Each cloud of rows lies close to a flat space through zero, with a little noise off it, and is much wider in some directions of that space than in others. After each cloud: how many dimensions does that space have?
(in the rows, 128 means zero)

[[ 89 123 138  77 110 132 142 136 180 155 138 132 141 116 151 108 113 153
  177  94 149 100 121 154 116]
 [111 137 126 146 101 140 133 100 132 128 126 147 139 132 117 103 120 135
  135 110 147 114 125 126 121]
 [105 115 113 161 135 124 133  86 152 124 119 142 129 136 123 140 151 123
  162 128 126 121 113 125 146]
 [167 155 139  94 131 126 103 152  91 100 143 123 135 110 143 106 101 114
   83 115 128 136 144 137 153]
 [ 90 107 133 136 108 128 149 118 137 119 115 131 136 114 140 127 145 133
  194 137 163 124 105  92 102]
 [163 140 115  90 120 153 145 139 123 119 115 138 155 110 153 124 116 160
  100 106 120  99 147 138 168]
 [144 143 126 101 128 141 136 142 119 143 118 123 118 123 137 119 112 147
  112 114 132  99 141 110 101]
 [135 118 115 103 144 113 139 141 149 116 114 143 114 114 146 156 157 127
  149 122 115 120 141 144 147]
 [113 131 121  88 115 148 136 108 178 167 138 121 157 129 150 100 103 163
  155  94 131  94 116 143 149]
 [126 118 136 165 169 110 130 145 102 109 122 109 122 163 106 163 122 118
   71 180 114 146 130 127 109]
 [165 122 117 151 122 163 143 132 110 143 113 136 138 123 118 141 135 149
   87 127 101 125 145 126 151]
 [135 111 138 168 122 151 132 115 109 113 125 147 150 116 121 130 129 128
  109 123 120 133 128 139 165]
 [151 126 120  95  99 126 144 168 146 138 123 135 136 121 131 118 112 126
  106 125 125 134 161 157 125]
 [129 158 143 109 124 124  95 120  94 107 149 111 125 113 140 100 120 121
  143 116 153 136 107 100 122]
 [114 156 142  87  93 134 115 131 119 126 147 119 138 109 142  99 128 151
  160 109 163 132 111 117 108]
 [144 144 135 106 155 131 128 146 102 116 119 124 109 123 138 135 117 137
  100 118 129  98 137 109 107]
 [134 122 138  84 127 123 145 176 123 128 121 106 135 124 149 123  92 136
  115 143 147 113 139 110  88]
 [110 120 130  91 158  91 123 133 160 115 124 134  99 116 154 126 119  91
  177 110 143  99 131 121 116]
 [132  90 130 152 111 138 136 125 137 118 136 136 169 109 132 148 160 126
  150 142 109 174 117 160 201]
 [131 118 112 177 139 115 112  92 129 132 127 127 115 147 109 126 132  90
  135 146 114 143 122 104 137]
 [138 113 115 148 134 128 121 106 151 160 126 123 119 137 121 114 112  97
  141 125 109 124 130 110 136]
 [ 83 129 142 193 107 112 103  95 123 106 161 138 141 152  87 134 164 117
  138 150 134 192  99 172 144]
 [118 120 155 163 163 129 128 156  92 122 130 112 113 144 106 168 139 138
   86 160 118 144 121 130  94]
 [ 86 132 112 104 139  97 147 124 168 126 116 122 114 154 135 140 131 141
  163 146 151 107 118 117  81]
 [122 128 127  93 118 122 133 139 141 117 127 138 126 101 148 147 168 142
  172 116 133 137 125 147 143]
 [133  96 130 123 180 128 146 148 150 152 113 121 113 131 139 168 129 134
  123 132  96 100 135 137 130]
 [123 117 127  91 115 118 131 131 157 117 134 129 152 111 156 109 111 116
  160 119 143 122 125 139 159]
 [147 143 115 167 132 147 105  85 120 140 127 153 106 122 109 123 153 117
  125  93 104 123 134 132 157]]
 : 11

[[130 113  88 101 151 122 111 157 103 155 116 123 169 123 133  91 122 138
  112 170 135 110 134 150 182]
 [117 132 119 115 115 124 152 129  98 130 123  88 148  95 124 125  97 108
  116 140 189 134  97 133 168]
 [130 120 109 119 134 127 117 136 116 137 122 131 147 128 127 111 128 131
  127 145 128 122 131 143 152]
 [132 119 135 139 131 141 123 123 142 118 135 140 124 151 129 138 147 126
  150 116 101 136 135 126 119]
 [136 129 129 128 120 135 121 127 124 118 138 125 121 138 119 126 139 133
  144 119 118 124 144 132 125]
 [110 136 126 118  98 129 175 118  83 118 127  61 152  79 118 137  84  87
  123 130 229 147  74 133 183]
 [131 126 123 130 139 122 112 129 141 137 120 156 126 134 133 120 135 141
  120 136 102 120 137 130 114]
 [132 128 132 131 113 141 134 123 117 111 143 109 125 136 117 134 135 120
  152 114 135 134 132 131 137]
 [119 130 118 119 124 120 143 127 110 136 116 111 146 100 130 124 103 115
  110 144 171 131 101 134 156]
 [131 114 123 133 135 141 120 127 131 125 130 136 141 146 130 129 142 123
  148 128 110 134 130 135 142]
 [134 126 146 142 139 136 118 128 160 122 141 150 105 161 136 143 155 140
  141 106  77 128 154 111  85]
 [128 138 150 141 118 132 137 117 142 114 138 128 104 134 125 146 134 126
  136 104 121 135 131 114  96]
 [131 127 131 132 135 128 119 129 141 130 129 144 120 139 131 130 138 136
  129 125 106 125 138 124 112]
 [125 126 133 134 128 131 133 124 134 125 128 129 127 130 130 136 130 122
  132 123 127 135 120 124 126]
 [123 123 133 139 121 136 136 113 128 119 123 131 134 125 128 141 126 111
  138 124 137 145 106 131 136]
 [139 117 113 124 152 125  92 144 144 144 124 167 130 154 134 106 152 156
  126 145  71 109 162 137 116]
 [130 130 129 130 116 135 132 123 119 118 134 116 126 127 119 130 129 122
  141 121 139 131 127 133 135]
 [130 139 132 123 112 127 137 126 115 120 137 106 117 117 118 129 120 126
  130 119 149 124 130 126 127]
 [127 122 135 136 122 142 136 122 128 116 137 116 129 139 126 141 136 116
  149 114 129 141 125 124 134]
 [129 130 129 128 150 115 114 139 151 146 121 156 119 135 141 123 133 148
  106 135  97 117 143 118 101]
 [129 137 131 128 125 119 125 126 131 131 124 136 117 120 127 126 123 134
  116 128 127 122 130 126 112]
 [120 129 127 128 112 130 148 117 110 120 124 104 139 107 123 135 109 107
  130 129 171 141  99 133 153]
 [127 130 115 115 137 118 126 143 120 142 124 121 137 119 131 114 119 136
  111 144 137 117 132 130 140]
 [132 132 134 134 135 120 113 126 150 134 123 160 109 136 132 127 139 144
  118 125  95 119 144 121  92]
 [130 127 143 144 120 138 129 113 140 113 133 137 114 139 125 145 140 121
  146 109 114 141 126 124 110]
 [130 128 132 134 114 134 132 118 122 117 130 125 126 126 122 133 128 120
  140 121 136 134 120 133 131]
 [132 141 130 118 143 108 115 147 144 146 129 143 108 129 135 115 129 158
   98 134 103 103 159 114  91]
 [133 128 133 130 134 133 125 134 139 125 138 129 120 144 130 131 140 135
  134 117 109 125 144 120 113]]
 : 5

[[131 110 139  97 113 135 140 118 153 153 105 152 133 113 112 129 108 132
  110 137 133 157 135 128 116]
 [144 115 150  90 124 131 123  95 142 158  85 137 117 102 114 141  97 124
  115 153 144 157 120 132 117]
 [136 121 135 102 118 119 105 108 119 137 114 118 131 107 136 139 117 144
  120 147 151 139 125 124 116]
 [128 123 136 100 110 122 123  91 137 155  85 138 123  98 121 134 102 137
  110 155 150 148 125 141 118]
 [111 131 130 167 133 100  80 124  73  96 167  78 115 161 165 154 144 142
  143 108 129  80 114 140 129]
 [118 129 115 146 136 141 148 147 131 128 138 134 133 140 117 112 125 110
  131 121 125 133 134 127 139]
 [124 135 117 157 136  98  87 143  91  98 168  92 125 159 152 139 151 134
  146 119 114  99 127 130 127]
 [127 129 135 159 123 110  85 123 111 117 144  92 127 140 154 152 134 144
  131 118 131 109 116 130 125]
 [122 116 128 104 137 145 175 137 169 146 107 161 128 110  88 109 113 125
  118 131 124 163 136 127 139]
 [111 134 112 160 136 129 122 158 110 104 159 118 131 162 130 117 157 112
  142 112 110 100 141 121 133]
 [116 130 126 163 133 119 118 152 109 112 154 105 122 145 132 126 141 131
  133 117 115 103 130 121 139]
 [129 125 119 116 131 141 181 154 159 129 133 155 138 118  95 106 124 114
  126 137 119 143 136 129 136]
 [123 122 129 107 129 144 168 136 164 140 111 168 133 117  99 108 119 122
  128 134 116 161 133 126 131]
 [145 124 145  78 104 133 121  74 144 167  80 145 133  85 112 137  98 133
  104 156 159 164 120 143 115]
 [133 132 137 114 118 127 120 103 123 141 112 124 134 117 143 134 119 133
  119 136 146 148 120 124 116]
 [142 120 137 107 132 137 144 123 147 134 114 141 129 112 118 117 115 122
  116 130 144 147 129 123 131]
 [141 124 145 114 116 104 108  96 110 147 101 111 130 101 150 154 117 146
  106 154 151 142 118 129 118]
 [107 124 114 183 140 119 107 170 106  86 174 109 125 178 144 126 165 129
  149 105 104  90 128 121 140]
 [129 116 122 113 121 137 132 124 132 146 124 133 127 127 130 129 117 127
  122 128 116 145 127 129 133]
 [117 118 119 123 133 141 162 156 146 121 138 162 139 137 109 112 139 116
  133 127 118 127 124 117 136]
 [116 134 106 149 128 136 148 151 137 108 152 126 133 147 131 119 130 112
  139 115 116 117 132 120 126]
 [130 123 120 152 130 112 106 135 119 122 151 116 128 142 142 127 141 122
  134 123 127 114 131 130 127]
 [125 121 119 128 137 128 137 145 142 120 127 140 120 121 120 111 131 127
  139 122 130 129 128 134 139]
 [118 135 115 161 138 125 120 161 115  98 156 106 129 145 131 126 152 123
  141 112 108 100 131 130 136]
 [142 121 138  47 110 154 154  74 161 185  59 168 140  67 105 126  92 131
  101 170 150 191 128 132 122]
 [137 122 122 102 129 128 127 105 130 151 103 135 120  96 122 138 119 127
  110 146 144 147 134 128 125]
 [125 125 125 127 132 142 159 133 152 128 120 155 136 129 113 114 124 120
  122 126 124 145 127 119 127]
 [137 139 127 132 117 114  95 105 102 124 141 103 116 124 152 148 122 140
  127 135 142 116 107 125 116]]
 : 2

[[156 117 145 123  95  86 167 131 100 120 150 100  98 144 169  90 109 145
  118 101 120 144 154 146 146]
 [175  93 147 142 111 124 141 134 136 112 159 127 118 118 181 117 106 137
  125 110 114 131 163 124 144]
 [101 189 139  87 126 111 140 116 156 163 122 120 152 138  92 145 111 117
  117 104 123 114 147 122 151]
 [101 147 116 114 106 106 126 158 129 150 172 117 114 118  98 122 121 103
  124 128 156 111 128 116 145]
 [116 148 119 108 142 158 131 130 137 141 125 156 127  98 110 136 140 120
  121 145 139 161  88 145 110]
 [104 139 105 102 117 120 114  92 133 160 123 140 113 162  95 107 113 124
  140 131 151 124 177 122 126]
 [122 121 134 109 159 169 128 118 196 159 134 130 165  89 100 129 152 129
   93 130 118  78  94 137 148]
 [114 101 123 130 151 180 110 126 149 130 139  87 147 129 113 116 133 130
   59 114 148 105 116 119 140]
 [ 67 125 108 141 135 147 135 155 125 149 142 126 111 129  84 122 148  98
  174 152 141 122 121 123 131]
 [109 119 120 147 119 119 123 142 123 109 137 123 114 122 131 139 146 110
  149 145 124 113 116 129 135]
 [132  33  96 104 115 183 109 159 173 139 192 156  90 142 194  46 199 138
  183 170 130 121 122 111  90]
 [129 121 114  83 112  80 134 104 116 117 117 129  79 137 138  99 132 139
  162 109 132 117 151 138 122]
 [162 127 154 131 134 100 137 120 103  85 129 151 114 113 157 165 108 135
  152 115 111 125 117 121 117]
 [133  90 104 107 129 180 126 117 173 169 179 123 122 145 143  60 137 151
   96 123 143 116 136 123 125]
 [ 82 180 112  83 145 168 153 133 177 166 129 167 132 139 128 128 151 120
  206 129  97 157 122 118 111]
 [ 71 209 146 181 143 122 140  84  93 133  96  89 174 200  66 192  73 111
   98 113 117 121 151 112 162]
 [134 156 130 125 117 108 161  82 128 117 124 168  97 136 153 144 105 129
  181 125  96 153 155 149 134]
 [101 117 111  91 133 147 124 120 120 140 105 162 102 150 125 104 159 126
  185 155 138 165 133 131  84]
 [126 122 113 142 130 114 122 122 111 101 121 156  96 113 130 147 124 119
  180 137 127 131 132 127 116]
 [122  99 133 145 159 158 125 156 120 125 108 118 144 116 117 126 156 132
  136 138 129 128  96 124 109]
 [153 145 110 165  90  96 104 173 112 119 176 154 122 120 156 141 120 118
  149 154 131 138 115 107 122]
 [116 106 142 127 150 157 112  85 122 115 101 144 134 154 115 143 145 130
  122 154 129 116 115 130 107]
 [124 139 108 177 104 131 142 169 122 121 177 101 118 134 157 123 108 118
  132 117 119 147 138 114 153]
 [129 161 161 144 139  99 155 115  92 120  81 125 148 149 118 159 115 134
  146 122 103 142 128 136 126]
 [116 115 121  91 139 143 109 156 183 160 173 107 149 109 111 107 150 128
  104 111 141  58 104  98 141]
 [148  92 158 164 122 148 126 162 120 132 162 161 140 123 141 137 140 113
  153 177 126 135 116 114 113]
 [146  99 110 109 150 162 123 150 152 156 137 115 137  96 122  83 139 150
   95 109 149 127 112 128 117]
 [130 146 127 159 146 128 132 133 123  98 113 172 125  98 137 179 135 119
  192 146  97 135  93 129 114]]
 : 14

[[125 110 133 126 124 138 104 104 126 133 133 142 135 111 112 131 133 135
  134 170 132 133 170 109 122]
 [100 135 101 135 126 153 126 120 120 112 128 115 104 136 136 142 124 130
  142 128 104 124 115 153 161]
 [122 117 130 129 142 118 141 137 104 118 129 155 148 112 117 133 150 121
   97 145 110  90 114 130 122]
 [130  93 123 139 132 141 137 104 147 128 127 172 140  89 159 154 115 126
  122 149  98 110 121 117 120]
 [150 130 112 120 110  99 137 140 147 149 118 116 139 146 128 104 138 149
  110 121 148 152 149 125 137]
 [122 121 140  92 149 107 132 153 115 137 114 116 141 118  96 107 137 157
  108 136 144 115 154 108 147]
 [133  99 130 110 100  99 119 124 136 129 135  97 132 141 119 126 133 115
  119 114 137 132 121 149 102]
 [132 140 130 116 105 141 111 154 141  95 123  83 126 111  58 160 129 111
  126 127 161 130 118 114 122]
 [149 133 129 132 130 145 125 137 136 121 126  95  83 161 115 126 120 146
  132 135 148 151 123 138 154]
 [122 102 135 128 137  79 127  68 127 151 138 129  90 169 148 103 110 139
  109 157 152 145 133 145 140]
 [147 142 137 153 126 145 133 124 113 117 143 126 141 147 131 136 135 120
  140 127 129 123 137 137 138]
 [143 138 122 114 134 134 117  94 146 130  95 120 128 159 145 122 107 137
  135 121 129 133  96 130 126]
 [124 108 108 136 136 147  97 125 140 147 125 140 127 129 116 110 135 107
  113 129 161  99 142 118 135]
 [143  98 112 145 138 146  77 105 145 147 105 109 109 130 116 118 138 113
  129 147 172 109 145 110 113]
 [138 105 141 154 157 115 112 122 127 123 126 136 130 139 133 115 141 121
  141 131 112 111 140 128 135]
 [144 148 146 119 110 161 135 154 136 123 143 143 125  88 106 161 105 147
  144 153 120 151  95 153 119]
 [101 128 123 103 107 120 109 112 124 158 128 137 137 124 133 139 123 123
  119 128 133 124 136 132  99]
 [117 129 129 131 133 117 129 115 109 129 158 138 144 131 147 125 135 128
  117 108 105 123 143 107 149]
 [103 135 116 111 144 140 139 114 137 141 127 124 108 150 173 107 129 150
  119 120 103 131 132 146 135]
 [142 106 126 136 120 117 116 125 143 138 128 123  98 124 127 115 122 106
  125 135 162 123 152 112 132]
 [126 136 145 124 151  97 152 119 140 123 126 105 124 123 139 142 122 145
  103 113 109 118 122 132 130]
 [129 119 130 147 122 131 112 117 120 120 140 171 152 113 102 120 115  88
  127 122 130 128 139 136 125]
 [ 97 117 117 156 115 142 114  81 134 127 151 131 149 131 108 137 109 131
  141 128 135 155 151 134 145]
 [125 142 172 127 126 158 142 138 130 112 125 135 118 103 104 166 120 146
  130 161  96 136 113 122 139]
 [132 104 138 136 149 135 120 118 172 134 128 151 111 112 127 134 128 127
  109 163 136 114 147 101 155]
 [133 148 118 130 123 156 110 137 105 108 113 115  87 126 112 109 121 122
  151 137 114  95 127 123 134]
 [166 120 143 143 109 142 112 127 172 117 117  89  53 140 106 116 108 123
  148 160 152 153  93 152 171]
 [141 130 162 123 151 118 175 136 114 131 146 157 162  96 143 120 114 144
  110 118 116 144 145 127 153]]
 : 23

[[129  91 141 159 155 162 152 112 110 167 110  96  79 124  93  92 152 125
  120 142 143 122 139 170 138]
 [163 192  71 193  78  66 166 120  77 116 186  93 211 119 146  29 181  88
  145 104 113 146 135 145 144]
 [171  71 155 118 148 112 148  82 123  90 154 161 120 167 172 146 161 119
  114 158 124  86 150  75 127]
 [120 169 150 165 115 197 134 183  78  84 111 126  96  96  57 103 134  32
  115 128 100  79 169 130 119]
 [124 171 159 173 133 108 146 201  55 140 144 120 114 141 156 124 129  57
  141  85 145 134  77 168 121]
 [ 88 136  99  77 108  65 139 123 107 177 117 111 136 144 144  86 169  97
  157 111 203 100  82  87 169]
 [146  93 155 121 148 110  86  92 139 168 135  77 116 108 166 126 109  65
  159 113 131  87 180 147 155]
 [135 192 104 139  94 129 138 120 111  99 127 116  96 161  80 141 115  16
  137 138  67 130 132 141 178]
 [134 131 196 136 106 137 119 146 140 162 192 114 162 110 142 158 112 113
  130 170 187 130 112 156 150]
 [101  89 148 130 131 128 115 126  95 117 140  71 122 141 105 120 113 126
  198 141 121 129 106  53  99]
 [ 80  92 165 127 129 138 142 110  97 127  99  78 148 145 143 127 157 167
  182 117 120 153 106  72  76]
 [118  88 137 139 116 139 124  92 120 109 150 144 117 123 168 129 107 152
  164 146 148 136 162 151  89]
 [110 106 166 134  92 159 141 150 122 125 140  86 212 110 148 112  96 114
   88 123  85  96 175 119 185]
 [128 111 175 160 112 130 121  77 103 112 124 136  78  74  98 157 118  87
  148 118  93  90  90 149 179]
 [166 111 162 169 161 116 109 109 171 111 132  69 161 111 112 134 181 164
  147 115 133 151 124 142 200]
 [156 142 122 143 118 145 107 151 102 158 102  88 152 126 157  63 160  90
  144 164  88  80 126  95 107]
 [147 122  64 195 109  99 158 193  91 121 141 112 137 167 160 121 157 129
  171  69 159 116 151 127 194]
 [122 141 110 106 123 108 163 138 124 109  89  93  97 166  92 134 136 126
  126 122 119 141 111 149 117]
 [169 115 143 154 119  83 147 176 154  27 129  43 152 105  71 116 178 231
  190 155 131 120  96 120 113]
 [ 73 138 131  92 168 153 100  93 217 113 114 131 120 108 104 145  95 167
  161 136 155 148 168  88 113]
 [134 129 105  64 131  68 118 158 100 140 147  59 160 156 112  98 124 161
   94 109 136 157 145  74  89]
 [140  75 103 125 157  85 111 160 108 112 110  81 141 124  79 111 122  42
  151  51 160 153 115 150  95]
 [ 94  80 158 127 161 166 114 114 122  66 154 144 175 156 120  74 177 142
  171 113 114 110 111 120 221]
 [105 158  77 147 151 118 112  81 150 125  91 135  73 130 126 111  73 103
  131 116 155 176 170 134 122]
 [ 84  97 139 129 153 157 163 168 127 127 116  86 121 111  66  77  80 106
  129 128  75  80 121  89 124]
 [221  94 161 210 155 100 121 137 185 145 144  57 149  76  83 180 137  98
  145 143 129 164  77 177 116]
 [163  77 163 159 116 108  93 124  99 133 114 124 114 123 145 179  67 120
   87 151 119 147  86  91 137]
 [161 164 137  88  77 119  44 151 133 171 165 139 162  80 109 163 141  86
  144 156 153 110  91 129 148]]
 : 21

[[158  78  91 145 129 141  96 127 149  67 117 186 192 128 169 126 130 132
   91 108 125  87 105 135 113]
 [172  73  69 143  98 127  74 112 156  43 120 199 201 130 185 127 123 127
   67  95 119  67  91 130 126]
 [130 148 134 120 114 125 137 127 122 139 135 114 115 127 127 129 123 123
  117 130 133 147 129 128 128]
 [126 147 133 115 114 128 128 128 121 135 138 104 112 124 123 129 126 121
  126 128 136 136 126 128 129]
 [114 132 149 133 170 125 147 134 119 157 120 111 107 125 111 127 141 138
  152 141 132 122 148 135 133]
 [152  87  95 148 135 133 107 127 152  75 114 175 184 123 170 127 133 129
  100 109 130  83 111 136 129]
 [124 145 142 114 114 126 138 124 121 146 141 114 107 122 118 127 126 122
  131 130 132 147 127 121 133]
 [142 109 115 148 133 132 124 130 134 110 123 143 147 131 139 127 123 129
  125 120 125 108 125 132 129]
 [114 162 147 114 115 126 150 134 114 164 137  88  96 122 107 133 120 127
  137 140 123 163 134 115 130]
 [124 104 138 145 189 129 144 138 146 128 106 129 144 117 122 123 143 152
  149 133 130 103 143 139 137]
 [132 123 111 128 101 125 118 128 132 120 132 125 132 129 136 129 123 123
  110 128 122 133 114 122 128]
 [128 115 137 131 147 125 127 128 136 123 128 130 128 129 127 125 129 133
  136 130 124 127 137 134 131]
 [ 99 130 160 140 182 122 154 138 126 159 115 107 106 123  97 126 136 145
  159 148 133 132 162 136 138]
 [126 126 126 124 143 133 130 133 133 120 115 129 132 125 125 126 129 124
  134 134 130 127 126 125 133]
 [126 148 140 118 121 124 135 130 118 143 135 110 104 137 112 132 126 128
  138 138 129 145 137 124 121]
 [144 131 110 118  68 126 108 110 116 113 147 126 133 139 147 134 113 111
   93 122 119 142 105 116 119]
 [124 154 128 112  78 127 124 107 112 140 141 116 117 128 130 137 118 117
  110 132 124 144 120 118 119]
 [135 104 108 136 125 129 114 128 129  99 119 155 156 132 147 127 129 123
  111 114 128  97 118 123 127]
 [120 106 139 139 194 125 147 139 143 142 105 138 130 124 117 123 145 146
  153 129 130 107 144 142 137]
 [121 134 133 128 129 131 132 129 131 132 131 116 124 127 127 128 133 131
  130 132 129 129 126 126 136]
 [123  86 131 153 206 123 128 139 153 109 101 150 166 120 130 119 140 144
  145 116 133  87 140 148 137]
 [143 101 124 144 145 135 125 125 140 106 116 149 149 137 150 122 132 133
  128 124 125 116 116 134 136]
 [143 103 115 134 147 130 121 125 144 112 120 161 163 131 150 128 130 135
  117 124 123  96 124 133 137]
 [113 181 144  98  85 128 143 119 101 167 155  87  71 131 103 136 122 117
  140 138 134 175 137 112 118]
 [123 130 133 126 130 126 134 128 124 136 132 125 124 119 117 129 129 126
  134 131 124 136 128 124 119]
 [111 167 152 114 124 125 152 126 112 181 143  97  76 130  95 136 127 129
  156 134 125 163 151 121 132]
 [124 120 130 126 134 134 118 140 128 119 126 131 130 129 135 126 130 119
  128 129 129 130 132 135 130]
 [116 170 152 107 100 129 153 120 107 185 144  84  67 132  99 130 123 122
  141 147 128 171 140 112 123]]
 : 2
